The rows are grouped in 3 ways, from coarse to fine. Each group lies inside one group of the grouping before and may be the whole of it. The rows also spread widely along 7 directions, which tell nothing about the answers.
In the rows, zero is written as 128.
Some rows, each with its group in each grouping after it:
[120  83 151 147 132 103  86 104  91 120  88 122 107 113 141  98 118 131
  92 103  84 163 133 141 118 122 149 147]	k998 zed fel
[143  76 145 159 135 140  98 119 157 108 138 107 144 126 133 129 134 177
  71 112  77 166 137 112 131  88 131 106]	k700 tated Giv
[157 156 133 152 132 121 128 142 187 141 187 126 162 154 130  41 152 143
 125 116 105 118 120 104 146 120 105 109]	k998 gusus ved
[168 145 137 147 121 122 116 141 169 107 168 112 131 150 126  59 121 136
 101 120  91 137 133  99 130 117 128 137]	k998 zed vil
[ 89  79 174 154 199 117 131 106 132 173 140 153 180 122 140 126 168 185
 140 123 102 107 133 153 144  86 118  63]	k700 sipu sibo
[114  90 164 124 162 115  95 110  42 128  87 128  87 102 181 130 113 122
 116 127 145 133 138 121 139 115 123 173]	k700 Sud Gamor
[162 165 138 141 159 112 146 102 114 130 159 149 126 128 149  88 103 131
 156 150 130 107 144 120 162 131 119 109]	k646 Kunam bedez
[168 127 133 143 121 137 103  85  74 107  98  96  52  95 171 115  91 141
 101 112 109 142 145  95 138 121 100 130]	k998 zapab vug
[124 138 174 133 171 133 141 143 156 128 173 125 139 162 141  89 137 149
 125 130 130 101 132  92 152  95  91 119]	k998 zed Berab
[108  98 150 134 174  82  86 113  80 114 100 147 126 120 161 108 104 120
 100 125 112 156 148 161 148 124 172 186]	k966 febu fuve
[175 104 132 155 133 120 106  92 132  74 140 105 106 129 157 142  72 167
  80 160  56 164 163 101 148 105 150 117]	k646 Tib Lise
[159 139 122 144 140  90 107 118 112 136 137 145 159 108 139  63 131 117
 131 130 115 135 134 154 135 151 162 161]	k700 nes logi
[112 121 155 147 165 105 136  81  65 170 111 161 109 121 153  83 106 129
 149 131 127 113 129 150 137 108 125 108]	k966 Subal doset
[ 84  55 192 103 168 114 104 157  76  73 103 155  96 191 162 106  90  90
  56 131 123 177 147  97 132  85 171 214]	k646 Kunam nev
[119  95 148 148 119 125 125 127 118 160 117 141 125 143 122  42 160 117
 107  78 103 150 101 133 113 123 116 116]	k998 zapab Tuz
[ 96  82 175 146 161 129 143  98  89 149 122 155 121 155 144  80 121 135
 123 129  95 131 134 132 110  92 131  82]	k998 dode rez
[121 144 160 130 174 101 163 124 105 125 173 164 125 186 160  51  92 107
 153 166 103  98 151 119 128 114 142 120]	k998 gusus Rir
[182 162 105 156  99 132 126  60  57 162  87 127  65  68 145  80 106 123
 153 103 138 129 117 128 140 157  95 103]	k646 Kunam mem
[170 155 125 153 148 122 113  83 122 137 122 122 123  79 151 119 122 166
 139 125 127 120 136 123 176 137  96 105]	k646 Kunam mem
[122  90 168 144 168 113 134 113 108 101 146 142 121 168 156  90  91 136
 102 147  73 140 154 117 124  93 150 112]	k998 zapab vug
[162 107 134 171 134 135 108  93 156 115 136 115 137 111 132 123 113 183
  94 121  72 156 139 113 152 105 119  79]	k646 Kunam mem
[137  91 149 137 150 119 106 129 119  91 137 129 129 142 151 116 109 136
  83 136  99 154 150 115 133 102 156 152]	k700 tated Giv
[ 94 100 187 109 184 151 138 115  92 135 112 134  95 145 172 145 139 151
 115 127 171 105 128  85 175  91  66 135]	k646 Tib Lise
[125 135 157 129 153 119 100  93  70 149  79 113  86  81 161 121 138 147
 137 102 153 109 126 122 157 131  79 139]	k998 zed Berab
[ 99  77 149 138 131 110 114 100  60 169  69 173 117 123 125  60 143 102
 118  88 124 156 101 160 120 136 141 134]	k646 Kunam mem
[124 123 159 123 149 126 156 116  63 126 127 165  86 165 154  66  87  87
 128 137 144 126 132 107 130 116 133 145]	k646 Kunam mem
[151 117 126 147 117 114  71  88  99 121  80  97  89  81 159 115 121 155
 101 100  93 150 138 122 142 131 113 134]	k998 gusus Rir
[128 139 161 132 195 104 141 133 139 123 175 151 158 154 157  80 129 141
 139 147 118 101 147 123 161 115 120 124]	k998 zapab vug
[ 97 108 184 128 208 111 154 128 116 132 162 164 150 173 157  84 126 137
 136 148 117 102 145 126 147  97 122 112]	k998 zapab vug

New rows. What belongs after each?
[155 116 123 157 137  94  72 100 149 133 109 126 164  77 126 116 153 170
 109 101  94 158 130 155 171 142 132 122]	k646 Kunam bedez
[169 151 138 145 121 128 129 109 103 106 143 109  75 135 155  76  83 116
 118 131 111 127 143  93 125 122 120 138]	k998 zed fel
[238 213  76 143  78 120  99 152 176 108 183  98 138 101 136  32 132 105
 112 109 142 139 125  94 153 169 122 198]	k700 nes logi
[129  99 155 153 159 114 129 112  98 145 145 147 135 134 152  89 116 134
 135 141 100 128 133 134 122 108 138 108]	k700 Sud Gamor
[157 153 114 152 152  69  66 114 156 137 125 125 182  81 143  84 165 162
 132 115  97 133 134 161 175 161 133 147]	k998 gusus ved
[111  93 151 125 144 124 106 122  81 147  94 139 115 116 147  98 156 119
 110  93 153 136 117 133 136 122 115 160]	k700 tated Giv
[170 166 138 141 157 107 103 104 124  93 140  98 104  99 170 127  96 155
 124 146 115 116 163 106 165 129 114 147]	k998 zed fel
[150 147 162 142 166 159 159 102 120 128 165 114  89 140 169 108 106 163
 137 138 128  92 144  75 154  90  63  76]	k998 zapab vug
[136 128 172 137 176 107 162 120 103  83 179 145 108 194 158  79  51 120
 121 189  74 117 173 102 113  92 170 118]	k998 zed vil
[158 161 138 126 144 115 109 126 111 106 143 121  92 129 170  94  88 119
 108 134 151 126 146  92 165 110 120 185]	k966 Subal doset
[169 156 126 156 126 119 131  70  73 139 120 119  71 106 166  81  84 135
 147 139 100 116 143 113 127 128 112  93]	k998 gusus ved
[132 112 124 145 104 118 111 117 114 183 100 158 143 113 105  34 174 110
 122  64 131 152  84 153 132 151 117 128]	k646 Kunam mem
[180 155 122 143 103 139 116 122 135 112 149 107  99 127 149  62 113 123
 105 116 117 140 137  90 132 123 112 136]	k998 dode rez
[184 204 127 118 139 106 147 160 142  71 210 133 104 190 173  34  65  80
 129 174 122 108 165  72 145 130 144 188]	k998 gusus Rir
[159 138 121 142 104 132  89  93 100 163  81 114  97  64 137  99 159 141
 121  66 155 143 104 124 162 147  74 133]	k646 Kunam bedez
[188 146 126 160 112 121 104  85 102  99 121  88  70  98 153 111  76 149
 109 132  80 144 152  99 130 123 123 118]	k998 zed Berab
[161 194 141 133 191 108 174 126 144 124 202 164 155 155 155  69 102 124
 174 176 151  77 149 112 179 132 117 119]	k646 Kunam mem
[121  80 143 165 150  98 123  80  73 159 110 153 133 109 139  97 118 145
 134 125  71 141 139 172 105 111 168  81]	k700 sipu sibo
[119  81 147 150 140 131  87  98  98 158  84 112 117  78 148 136 161 173
 105  82 118 143 124 132 139 103 104 110]	k700 sipu sibo
[119 116 148 155 171  76 107  81 103 168 103 150 162  92 126  88 151 161
 157 122  83 117 128 190 138 144 142  92]	k998 zed vil
[142 133 151 160 175 119 148 103 148 145 174 141 159 137 140  81 131 170
 147 137  88 104 138 131 148 110 108  61]	k998 zapab vug
[176 146 101 145 103  95 120  80  69 146 104 145  96  99 140  60 109 101
 142 125 110 141 122 154 135 169 146 140]	k646 Tib Lise
[176 134 126 164 121 118  90 102 147 106 132  90 116  97 142 109 111 164
 100 116  79 148 144 114 141 124 122 121]	k998 zed fel
[139 163 135 111 163  92 100 127  86 138 108 139 117  98 168  72 150 107
 143 107 174 107 130 135 175 162 102 198]	k998 zapab vug
[174 157 137 141 155 112 149 128 123  90 194 140 133 161 160  70  71 112
 126 179 105 121 165 103 128 116 166 150]	k700 nes logi
[172 147 131 140 133 123 104 123 139 108 139 117 119 116 144  97 117 139
 108 119 123 145 135 102 164 125 116 147]	k646 Kunam nev
[111 101 186 138 205  99 122 148 173  76 185 136 172 182 152 116 104 160
  95 168  78 127 168 111 151  84 158 139]	k998 zed fel
[197 212 108 130 114 110 139 130 107 107 173 124  81 147 169  27  80  79
 144 147 138 109 143  83 139 150 122 171]	k998 gusus ved
[ 87  79 182 128 196  88 132 124 103 119 136 182 158 173 142  96 111 123
 116 151 103 137 146 147 143 104 172 135]	k646 Kunam bedez
[137 137 155 144 149 168 144 108 138 164 139 124 117 118 141 106 150 164
 133 100 159 104 111  88 167 103  48  81]	k646 Kunam mem
[179 157 135 152 133 162 102  89 146 112 132  70  90  78 171 147 123 194
 110 118 125 120 150  70 168 103  55  95]	k998 dode rez
[145 135 150 139 143 156 100 131 173 146 130 103 138 101 136 121 180 180
 109  80 157 126 109  89 186 108  49 118]	k646 Kunam nev
[128 148 165 101 155 135 117 159 108  90 143 116  79 166 187  87 109 104
  96 129 168 117 143  54 159 106  93 204]	k998 gusus ved
[183 189 123 136 156 112 128 108 116 117 154 117 106 104 170  86 108 138
 150 138 136 100 148 108 171 142  95 137]	k998 zapab vug
[158 150 152 127 119 194 148 100  76 131 111 100  24 116 172 119 100 131
 115 101 189 112 121  39 156  99  30 121]	k646 Kunam mem
[131 105 130 138 128  95  90  79  23 158  54 145 100  69 153  86 129 105
 132 103 132 146 124 170 120 158 150 167]	k700 nes logi
[194 203  97 132 106 117 117 109 102 152 120 131  99  81 144  52 134 101
 154  99 178 115 111 120 170 179  90 166]	k646 Kunam mem
[178 167 130 152 122 145 150 135 177 122 201 121 135 159 139  44 118 135
 124 133 109 119 136  85 133 109 107  96]	k998 dode rez
[ 74  45 187 141 208 102 127  89  62 125 104 167 140 141 159 146 108 154
 117 156  88 132 158 162 123  87 167 101]	k700 tated Giv
[147 112 158 167 136 165 164  62  80 148 127 127  66 133 147 111  79 157
 137 134  96 125 133  96 119  83  93  34]	k646 Kunam nev
[103  83 160 149 160 111 133 119 130 148 134 174 169 156 119  70 140 135
 117 120  96 143 118 149 135 113 148 102]	k646 Kunam mem
[104 101 173 138 185 122 116 116 127 132 121 126 136 123 157 125 149 171
 113 118 118 120 139 120 161 102  95 112]	k998 zapab Tuz
[195 181 117 166 149 107 148 102 159 129 193 144 158 130 130  66 100 151
 160 160  87 114 144 132 156 133 136  78]	k646 Kunam nev
[115  71 164 160 156 113  88 144 209 106 164 118 191 164 127 100 151 187
  64 118  40 165 139 114 141  82 145 103]	k998 gusus ved
[129 125 149 125 143 117 114 117  80 141 100 146 101 121 148  83 130 110
 126 106 152 135 119 125 150 130 115 159]	k646 Kunam nev
[167 131 122 158  95 141  80 131 181 144 135  96 129 106 124  80 154 159
  77  68 119 160 105  98 156 104  91 142]	k966 Subal doset
[144 129 147 142 160 147 134  97 104 142 132 120 109 107 159 129 129 161
 136 125 141 106 136 110 151 106  83  97]	k700 tated Giv
[154 146 135 158 143 133 144 114 128 184 165 138 148 112 139  65 156 144
 168 120 134  97 109 128 139 126  86  85]	k700 Sud Gamor
[148 155 108 133 108  76  53 107  92 185  51 126 133  40 121  52 203 117
 143  51 153 135  90 182 155 199 108 190]	k998 zed vil
[153 122 126 155 146 106  78  93 122 140 106 115 156  64 145 123 154 171
 119 110 110 141 134 150 154 139 125 132]	k700 nes logi
[151 149 140 143 157 100 160  86  56 133 141 158  93 139 161  53  76 102
 163 156 104 108 149 141 121 136 145 108]	k998 zapab vug
[105  87 176 130 150 146 120 101  74 124  97 125  80 133 167 115 116 138
  98 115 123 140 141  99 124  89 105 120]	k998 dode rez
[107  90 174 113 125 129 114 161  89  98 116 130  76 181 150  62 108  76
  70 102 132 158 126  85 109 103 136 203]	k998 zed fel
[126  94 155 136 156  99 103 103  91 105 106 145 117 126 151 120 100 134
 103 133 103 155 148 133 149 117 155 143]	k646 Kunam bedez
[159 112 146 157 126 114 131  94  92  94 137 122  81 153 144  81  55 125
 103 153  50 150 158 111  94 104 169 108]	k998 zed vil
[135  95 149 145 126 137  97 109 110 131  96 121 105 115 138 109 133 145
  91  93 113 161 119 113 142 109 110 128]	k646 Kunam nev
[153 129 139 142 152 107 107 141 132 125 160 131 151 125 153  84 131 130
 124 135 119 129 135 121 148 125 135 156]	k700 Sud Gamor
[111 107 159 132 149 122 107 129 129 147 119 139 143 131 141  77 165 134
 109  96 129 135 121 126 140 115 110 136]	k998 dode rez
[156 157 136 141 143 153 109 109 153 155 124 110 127  80 144 122 168 177
 129  88 167 111 113  97 191 126  43 113]	k646 Kunam mem
[131  94 156 163 136 147 138  92 119 152 126 136 117 136 127  96 123 159
 118 111  91 142 119 116 127  92 107  60]	k646 Kunam nev
[104 154 164 113 192 108 134 115  92 153 128 151 120 130 175  91 140 130
 166 134 163  76 138 123 167 127  86 139]	k998 gusus Rir
[145 126 155 150 131 148 122 129 159 127 154 102 116 138 137  89 136 154
 104 103 113 126 124  86 138 100  84 111]	k998 zed fel
[152 143 141 143 164 107 125 133 154 120 169 135 151 142 147  71 132 143
 125 132 105 119 140 120 157 123 123 128]	k998 zapab vug
[177 141 114 172 121  84 102 107 167 134 153 127 172 114 106  54 133 156
 125 121  44 147 130 163 124 146 164 100]	k998 zed vil
[131  87 149 146 126 124 108 105 105 129 105 137 112 129 133  97 121 133
  94 102 100 165 124 123 132 111 132 121]	k646 Kunam bedez
[157 147 130 137 118 111 100  86  57 142  77 114  66  80 152  87 116 121
 132 102 130 126 127 130 131 152 109 149]	k998 zed vil
[170 164 131 155 126 131 128  93 116 142 138 108  95 100 146  84 115 145
 145 116 118 110 131 111 139 131  90 101]	k998 zed fel
[145 128 136 146 146 121  75 123 177 151 114 114 171  81 126 116 194 183
 110  77 134 140 107 131 190 131  83 129]	k646 Kunam nev
[110  84 169 122 153 130 107 148 127  99 122 140 122 161 148 104 123 123
  72 112 131 157 132  93 152  98 130 173]	k646 Kunam mem
[178 138 125 161 132 132 104  96 150 104 137 106 121  98 145 127 105 174
 100 127  96 146 144  99 166 117 112 107]	k646 Kunam mem
[157 126 145 149 132 128  88 135 175  96 147  89 130 123 142 111 132 165
  81 108  98 146 138  91 152 108 108 144]	k998 zed fel
[119 173 174 101 200 100 149 153 116 125 168 155 137 164 162  66 128 107
 159 154 170  74 143 110 164 128 112 174]	k998 zed vil
[150 167 152 120 145 125 137 128  97 120 141 124  82 142 160  70 106 109
 133 131 150 102 137  90 141 125 102 161]	k998 zed vil
[ 99  94 171 132 184  88 122 127 118  98 148 155 143 177 158  90  96 132
 109 161  70 134 162 131 132 100 171 135]	k998 gusus Rir
[179 141 130 148 138 110 106 157 197  70 197 113 158 161 141  69 110 142
  79 137  72 152 154  95 152 114 151 151]	k998 zapab vug
[165 141 131 149 105 137 120 139 155 122 162 112 113 156 140  47 124 125
  98 108 100 141 124  80 128 114 108 129]	k998 gusus ved
[180 187 128 146 141 134 107  98 140 133 136  84 100  70 161 122 137 172
 144 110 149  95 135  95 177 136  55 122]	k998 zed fel
[114 135 162 133 215  79 129 123 136 140 154 175 193 136 142  96 142 150
 158 155 125 104 142 161 180 128 143 127]	k646 Kunam nev
[136  92 158 132 118 145 114 126 106  99 116 124  79 152 147 103  99 119
  70 107 118 167 132  80 132  95 122 149]	k646 Kunam bedez
[ 90  81 197 135 205 141 154  95  84 116 126 152 107 158 167 148  88 159
 118 158 118 115 154  99 149  71 114  89]	k646 Kunam mem
[170 154 139 127 129 126 124 116  87  75 142 114  64 141 181  86  62 103
 104 154 120 137 168  79 131 114 138 167]	k998 dode rez
[206 193 122 140  94 191 158 121 137 117 172  95  52 135 154  76  93 124
 119 113 169 113 123  30 155 111  44 116]	k646 Kunam mem
[139 161 152 121 155 109 133 163 150 116 178 139 141 165 144  46 133 103
 126 126 145 109 131 105 150 129 121 178]	k998 zed fel
[112  81 164 146 174  90  97  77  54 101  93 139  90 121 174 141  55 143
  95 157  82 154 168 139 136  90 177 144]	k966 Subal doset
[114 144 149 115 191  81 123 131  79 155 132 168 148 114 166  85 149 111
 164 135 168  92 142 154 160 140 136 171]	k700 sipu sibo
[184 144 141 155 132 132 112 117 163  74 167  85 105 135 150 114  81 168
  90 147  69 139 163  76 138  98 125 117]	k998 zed vil
[133 157 152 144 188 109 114  76 101 159 109 117 124  64 164 139 147 181
 172 124 146  81 140 141 178 136  70  99]	k998 zed fel
[207 158 117 150  88 144 116 111 118  56 158  80  39 148 175  90  35 121
  82 148  73 154 169  47 120 105 130 140]	k998 gusus Rir
[118  88 167 136 155 147 146 118  94 122 140 140 105 162 151 103 107 128
 107 131 119 130 136 102 118  85 123 111]	k700 tated Giv
[122 113 158 146 164 132 109 131 148 124 147 123 135 140 150 108 127 152
  95 112 121 139 133 114 157  92 112 138]	k966 febu fuve
[104  72 185 151 163 158 160  99 106 129 138 148 106 172 143 112  93 152
 104 137  95 135 136  95 123  66 113  64]	k646 Kunam mem
[141 102 151 153 159 147 122  74  85 125 111 109  88  95 167 162 105 178
 120 132 113 123 150 109 141  92  96  83]	k700 tated Giv
[154 108 125 160 127 110  88  95 112 144 108 122 147  81 135  98 142 152
 111 105  95 154 127 150 131 135 141 127]	k700 nes logi
[131  80 175 141 146 169 104 143 141 102 148  91 104 141 166 143 121 168
  69 118 119 146 137  55 142  64  86 131]	k700 Sud Gamor
[166 135 125 154 141 112 107  86  96 134 120 124 126  83 152 103 115 147
 132 131 107 132 142 139 136 137 134 125]	k700 nes logi
[177 104 135 182 127 144 127  90 149 109 167 106 135 127 136 112  90 178
  95 145  45 153 152 106 112  88 144  64]	k700 nes logi
[134 109 146 176 140 134 130  63 103 169 121 129 105 106 141 106 106 174
 129 117  89 129 126 132 130  89 107  54]	k966 Subal doset
